The same things were measured in two ways. Each way mixes the same 4 hidden numbers, adds some noise and spreads widely along 2 directions of its own, which tell nothing about the thing.
Some things both ways: the first way, then the second way.
[ 28  17   5  17  15 -28 -15 -10 -30  13  35 -32  13   4]
[ 21 -16 -29 -33   7 -19  16   2  24]

[  6  37  31   5   8 -34 -32  -6 -14 -13  37  26   8  16]
[  8   4  19  -3 -10 -19  -9 -41 -20]

[  6  30  27 -17  16  -4 -14  10  -2  -7  34   6   3  19]
[ -3   7 -16 -19  33  -8   1  -9  -1]

[ 15  28  12 -13  21  -2  -4  19   5   3  37 -19   2   6]
[-12  -3 -22 -18  30 -18   1  -1  19]

[ 17  27  19  -1  14 -15  10  22  18  11  50 -20   9  19]
[-16 -11 -19  -5  14 -28  -3 -16  30]

[ 20  21   8  10  10 -15 -25  -4 -15  -2  27  -7  12   1]
[ 11  -3 -12  -5 -10 -16  -5  -5   3]

[ 18  39  15 -38  16 -12 -11   8 -39   9  25  -2 -15  10]
[  8 -11  17 -39  26  -7  13 -13 -15]

[ 15  39  22 -12   4 -37 -28   6  -9  -8  33  21   2  11]
[ 14  25   2  15   7  15 -11 -30 -24]

[ 13  32  34   4  -2 -36 -19   4  -6  -1  44  17  10  25]
[ 17  12   5  14  -2  11  -4 -37 -10]

[ 14  36  15  -2  20 -34 -17 -12 -44  10  36  -7   5  16]
[ 21 -13  16 -27   9   4  17 -18  -9]

[ 12   4   0  -3  49  50 -19 -20 -23   3  21 -49  13  -3]
[ -7 -29   6 -16 -18  -1  12  50  21]

[  8  25   3  12  35   1 -49 -32 -42 -12  17  -3  12  -7]
[ 24  12  17  14 -16  41   5  22 -23]

[ 16  27  19  -3   6 -18 -11  15   7   0  41  -4   6  18]
[  0  -1  10  23 -17  -1 -12 -22   4]

Other things, the second way, with their names:
(151): [  2 -15  14   5 -28   1   2  22   9]
(582): [  3  30   6   9  22  34  -9  16 -37]
(334): [ -9 -27  -6 -41  18 -28  12   2  27]
(597): [ 10  11  -6  -2  14  -1  -4 -29  -7]
(534): [ 14   1  -1  14 -48 -10 -11   2  -5]
(123): [-34 -12   8 -11  16  -7  -2  39   9]
(241): [  3   8 -11   0  15 -10  -7 -36   3]
(128): [ -8  12 -14  21  -7   8 -15  19   7]
(313): [ 34  13   3  30 -37  22  -4 -12 -13]
(45): [ -1   1 -20  19 -14 -10  -7   0  23]
(190): [-13   2  18 -17  37  23   7  30  -9]
(585): [ 23  -5  31   9 -31  24   3   3 -15]
(387): [ 25  13  -4  26 -34   2 -11 -27  -8]
(491): [  8  20  -3  15 -11   8 -12   3 -20]
(558): [ 13 -10  32 -30  -4   2  10  11 -29]
(356): [ 15  20  23   0   8  30  -3  10 -40]
(243): [  9  22 -15  22   1  -2 -16 -37  -5]
(176): [ 27  17   8  13 -20  30  -2  20 -23]
(266): [ 14   7  23  -8  -2  26   2  21 -27]
(277): [ 13  14  15 -10  20  28   4   7 -29]
(399): [-13  -4  -3 -24  39 -19   0 -13   2]
(202): [-16  -3 -19   5   5  -4  -3  29  21]
(69): [  5   0  29 -19  18  21   7  23 -31]
(336): [-22 -13  11 -41  38 -14   5  26  -3]
(559): [ 20  -8   1   7 -22  10   5   9   9]
(664): [-11 -29   7 -37  22 -36  12 -13  17]
(447): [ 11 -10  -3 -27   9  12  16  39   2]
(465): [ 15  -7  22 -21 -10   3   8  16 -23]
(578): [-13   3 -30  18  -5 -21 -12  -8  31]
(204): [  6 -12 -12 -28   3 -11  12  28   9]
(180): [  6  12  14  -3  -4  14  -5  25 -25]
(530): [ 23 -14   6   4 -31   4  11  -5  12]
(672): [ -5   4  -6  16 -14  -3 -11  21   5]
(330): [ 29  16  18  37 -38  35  -8   0 -22]
(115): [ 11  16 -11  15 -10   3 -10  -3  -6]
(144): [  3  -9  10  22 -36  11  -4  29   6]
(210): [  1  18   7  11  15  16 -10  -7 -20]
(412): [ 10  16 -20   7   6   7  -3   0  -1]
(240): [-13   4 -16  18 -20 -18 -19  15  12]
(420): [-12   5  -4 -23  42  -4   1   4  -3]
(183): [ 22   7  26  -1  -6  18   0 -25 -30]
(9): [ 32  -3  42 -12  -2  29  11 -21 -34]
(430): [ 11  -1 -10 -17   0  -1   4  24  -3]
(538): [ -8 -14   7  -1  -3   2   2  18  15]
(500): [-18  -9 -19 -14  27 -28  -2 -17  25]
(331): [-12   6  -2   7  15  -5  -9 -10   4]
(317): [  6 -20  32   1 -37   4   4  17  -4]
(611): [ -8 -10   5 -16  16   7  11  32  10]
(458): [  0  -8 -18  13  -9  -4   1   5  25]
(315): [ 28  10  10   7 -14   7  -4 -37 -18]
(541): [  9   3   4   7 -19 -13 -11 -26  -8]
(396): [ -4 -22   2 -16   2   0  13  38  18]
(691): [ -4 -16 -22   3 -19 -33  -3  -9  33]
(30): [  7  24   5   6  11  28  -4  16 -30]
(460): [  7  12 -15 -14  38  -2   0 -31  -5]
(581): [  8  -3  15 -13  10  23   7  28 -14]
(553): [-19   2 -12  -3  18 -23 -12 -10   8]
(324): [ 32   1  15  -4 -19   3   1 -44 -19]
(614): [ 19   7  12 -12  11  11   1 -24 -21]
(560): [-23   0 -22  18  -6 -19 -13  24  25]
(361): [  3 -16  25 -15   2   0   8 -17  -4]

Some of these things the first way, each followed by its name:
[  7  30  24 -16  19  -1 -28   3  -3 -12  29  16   2  10] => (210)
[ 14  32  26  14  -7 -41 -23  10   9  -9  46  18  13  17] => (243)
[  8  42  -3 -16  37 -12 -41 -14 -46  -9  14   1  -3 -16] => (277)
[ -4  24   2 -15  63  47 -23  -6  -9 -11  21 -25   5 -14] => (123)
[  2  28  17 -15  37  15 -47 -31 -51 -12  10   9   1   4] => (558)
[ 12  35  14 -36  29  10 -11  12  -8  -4  30  -2  -9   5] => (420)
[ 17  35   6 -24  27 -21  -5   8 -31  12  32 -17  -3   6] => (361)
[ 14  38  23 -16  15 -29 -30 -16 -50   1  24  12  -2  18] => (9)
[  4  36  -1 -30  53  13 -38 -16 -54  -9   6  -7  -6 -16] => (69)
[ 13  36  37 -15  -5 -24 -10  15   3  -3  42  22   1  27] => (460)
[ 23  10  15  10  11  -9 -20 -14 -19   7  28 -22  17   8] => (559)
[ 13  42  11 -16  13 -38 -26   2 -35  -1  29   8  -7   1] => (614)
[ 11  27  27  -9  13  -2   8  19  19   5  51 -12  10  29] => (500)
[  7  34  27   6   8 -31 -26  -6  -8  -8  41  16  15  18] => (597)
[  8  27   5  -7  37  12 -44 -30 -50  -8  13  -4   3  -8] => (465)
[ 28  12  25   5  -8  -9   8  20  23  10  43 -22  16  25] => (691)
[ 15  14   9  -8  30  18 -24 -14 -30  -1  21 -24   6   5] => (317)
[ 11  14   5   3  46  29 -16 -19 -23   2  26 -40  12   3] => (396)
[  8  25  10 -16  33  13 -45 -22 -40 -13  11   4   3   0] => (266)
[  0  15  19   2  36  29 -55 -32 -27 -24  10  12  10  -2] => (180)
[  3  16  13  21  31  15 -34 -13   8 -18  31  -8  26   1] => (128)
[ 13  21   6  26  21 -22 -52 -27 -31 -15  20   3  19  -5] => (330)
[ 29  13  12   2  -1 -20  -4   2 -18  17  36 -29  12  17] => (530)
[ 15  14   8  28  11  -7 -45 -22 -13 -12  22   0  21  -3] => (534)
[  9  41  20 -23  25  -6  -7  12  -6  -1  39  -3  -3  14] => (399)
[  8  31  -7 -13  51  11 -33 -17 -45  -2  11 -25  -1 -15] => (581)
[ 15   9   0  12  36  19 -23 -15 -15  -5  23 -31  16  -7] => (144)
[ 16  19  30  32 -10 -35 -34 -13  -5 -10  38  17  26  21] => (387)
[ 14  13   7   7  29  21 -27  -6   1 -14  23 -14  17  -3] => (672)
[ 10  14   0  14  42  15 -37 -29 -35  -6  22 -27  18  -8] => (204)
